There are 3 ways to turn a row about zero (a turn may also mirror it). The second row of each pair is the first, turned, with some noise. The first 27 pairs use one turn. New pairs use 3 turns, one after the other, and a turn may come again.
Some pairs, each with its turns in order after it:
[-21   6 -23  -9  29 -30  -8 -21]
[ -7 -41 -23 -14  22  16  -3 -13]
K840

[ 19  19 -23  34  16  18  28  11]
[ 16 -17 -17  47  -8  26  10   3]
K750

[ 34 -27 -24  21  20  -5  -5  10]
[-31 -27  18  -9   3  10   4  33]
K414

[-18 -28  34  -1   3 -21  29   3]
[  1  12  50  10  22  -6 -14   6]
K750

[ -3  25  16  23 -11  19  26 -31]
[ -1  30  -4  46  -2 -14 -18   4]
K414

[-15  18 -32  36  21  27  -1  10]
[  5   3 -11  30 -33  30  32 -11]
K750

[-20   6  -5  31 -35  -4 -32  -7]
[  0  31  34 -19 -12  -8 -28 -14]
K414

[ 32 -32  10  -2 -11 -30  20  10]
[-31 -32   8  13  15  23   5 -22]
K414

[-17 -28  24  19 -35  -8  15 -25]
[ 25 -18  26  46 -11   6   6   4]
K840

[ 8 -5 28  3  5 31 25 -5]
[-10   6  17  19  -5 -42  -2   9]
K840

[-16  21  33  32  -6 -22 -21  30]
[ 19   0  28 -14  38 -27 -28 -18]
K414

[-20  30  22 -33  31 -12   7  14]
[-47 -21  20 -27   3  -2 -15 -13]
K840

[ 31 -11  23 -33  35  13 -29  -6]
[  9  -6  -9 -28  -3 -32  18  51]
K750

[ 29  -8  34  12 -29  21 -33  -2]
[  2  20  55  13  11   7  24 -12]
K414

[ -7 -11 -24  34  -3  -8   6  34]
[-36 -10   5 -26   9 -27 -18   7]
K414

[  6 -28  25 -10  -4 -25  34 -31]
[-11 -15  21  52  28   2  -4  -3]
K840

[ 36  24 -10 -29  -8 -12  35  29]
[-23   3 -39   1  45  22  20  -6]
K414

[ 19  15 -21  34  30  34  22 -13]
[-18  11  -7  26   1 -18  -2  58]
K414

[ 12 -26 -12 -28 -36 -22 -21 -24]
[-35 -21  -5 -33   3 -26 -31  -9]
K750

[  7  -5 -26  -4  22   0 -31   9]
[  9   5 -26 -32  14   8  -6  15]
K840

[ 30  18   8   1  26 -32 -34  -7]
[-13  23 -39   7   2 -38   5  27]
K750

[ -9  19 -20 -12   1  32  23 -20]
[ 30 -12  -4  -3 -31  24 -16  -5]
K750

[-31  22 -19  -5   8 -31  12  14]
[-20 -22 -15  -9 -15  26 -14 -29]
K840

[-29 -28   5  29 -30  32  22 -31]
[-21  -7  38  -7 -12  57 -22   0]
K750

[-27 -36 -24  26   9 -10  24  23]
[-14 -14  43  37  -9   3  16 -25]
K750

[ 28 -22   0 -36 -20 -11  32 -15]
[ -1  24  18  35  39   1 -13 -21]
K840

[ 25  17 -32  32 -33  15 -23   3]
[ 35  33 -24 -10 -19   5  37  -7]
K840

New pairs, each followed by its turns in order:
[ 26 -33  -6   5 -12  -8 -23 -22]
[-10  21  -6  27  12   5 -38   7]
K414 K414 K750

[-25 -31   5  24   8  30  15  -7]
[ 45  -2   2   3 -19 -11 -28  15]
K414 K750 K414

[ 33 -16  16  12 -15 -14 -28  21]
[ 32   6 -12  -3  42  -9  20  11]
K414 K750 K750

[-11   5 -21 -36 -20  23 -13 -23]
[ -8 -11  13 -36  -9 -41  -9  -5]
K750 K750 K750

[  2  16 -11  22 -13   0 -12  33]
[-21  -2 -11   7   6  10  20 -37]
K750 K414 K750

[-16  25 -28 -31  -2 -17  30  -3]
[-14 -14 -30 -18  33  32   2 -11]
K840 K414 K750

[ -5  -3 -35 -31  30  20   7 -10]
[ 28 -35   4 -19 -34  -4   2  12]
K750 K750 K414

[-18  -7  15 -28  21 -22  30  29]
[  2   6 -54 -17  13  -3   3  21]
K414 K840 K840

[ -8  27  18 -30 -22  17 -26 -22]
[-33  20   3 -32   9  23  -2  27]
K840 K750 K840

[ 31  21  -7 -13 -30  13   1   7]
[ -7  -7 -29  32   0 -17  12 -19]
K414 K414 K750

[-20  -9 -27  25 -33   4   8 -31]
[ 19  30 -25   3 -15  -5  35 -24]
K750 K750 K414

[-31 -16   5  20  -9  -2  31  18]
[-19  -8 -10 -50   1   5   3   9]
K414 K414 K750

[-15  19 -10 -32  25  25  33  20]
[-60   0   8  14  -4  12 -20   4]
K414 K750 K750

[-18  15  -4   8  34   2  30  -7]
[ 24   3  -5  21  20  24 -19 -17]
K750 K840 K750

[ 19  25 -28 -14  32  11  12   3]
[ -3  23  17  -7   0  32 -26 -25]
K840 K750 K414

[-28  28 -19 -17  15  -7  32 -26]
[-30 -15  -4 -34  21  34   1 -11]
K840 K414 K750

[-19 -20 -15  23   3   8 -11  10]
[ 34 -11 -10   2  -1  17  -8   2]
K414 K750 K414

[32 27 18 12 16 30 26 26]
[-27 -17  -6   4 -35  12 -47  10]
K750 K414 K840

[-24  26  27  35 -10   4 -12   4]
[ -2  10  16 -19 -17 -11  19  45]
K840 K750 K750

[  5  26 -24 -22 -33  14   1  21]
[ 20  24  -9 -42  13  17   0 -13]
K840 K750 K840

[-32  31 -19  32 -14  29  28  25]
[ 38  42   0 -21 -25 -18 -29  18]
K750 K750 K840

[-14   7  29 -17  11  18  11  22]
[ 28  30  -8  -8 -10 -19 -12   5]
K840 K750 K750

[ 15  16  -6  33 -15 -15  -7  27]
[  4  -9  23  -8  10   7 -44  15]
K414 K840 K840

[ 32 -28   3   6   9  -8 -30 -15]
[-22  -8 -11 -43  -7  18  18  -4]
K750 K840 K750

[ 33  -1  25 -36 -32   2   3  23]
[-22  14   6  33  -6  52  -7   1]
K750 K750 K840

[-28 -34 -11  31 -21   6  23 -32]
[  2   7  15  37  33  32 -29 -22]
K750 K414 K414

[-17  21  26  24  23  -8  14  -9]
[ -3 -31  34   3   1 -16  10  21]
K840 K750 K840

[-11 -27  21  25  -2  20 -35 -22]
[ -2  -1  32  40  -6 -21  16  25]
K840 K750 K750

[-32  23   6 -34  24 -18 -18   2]
[  8  -4 -25 -37   3 -43  12   6]
K750 K414 K840

[-22  21  16  12   7 -29  16  30]
[  3  22 -29 -19 -36   6  18  -4]
K750 K750 K840

[ -3  33  20  29   8 -21  11  17]
[  8  -7 -15  23  -3  14 -24 -41]
K750 K840 K840

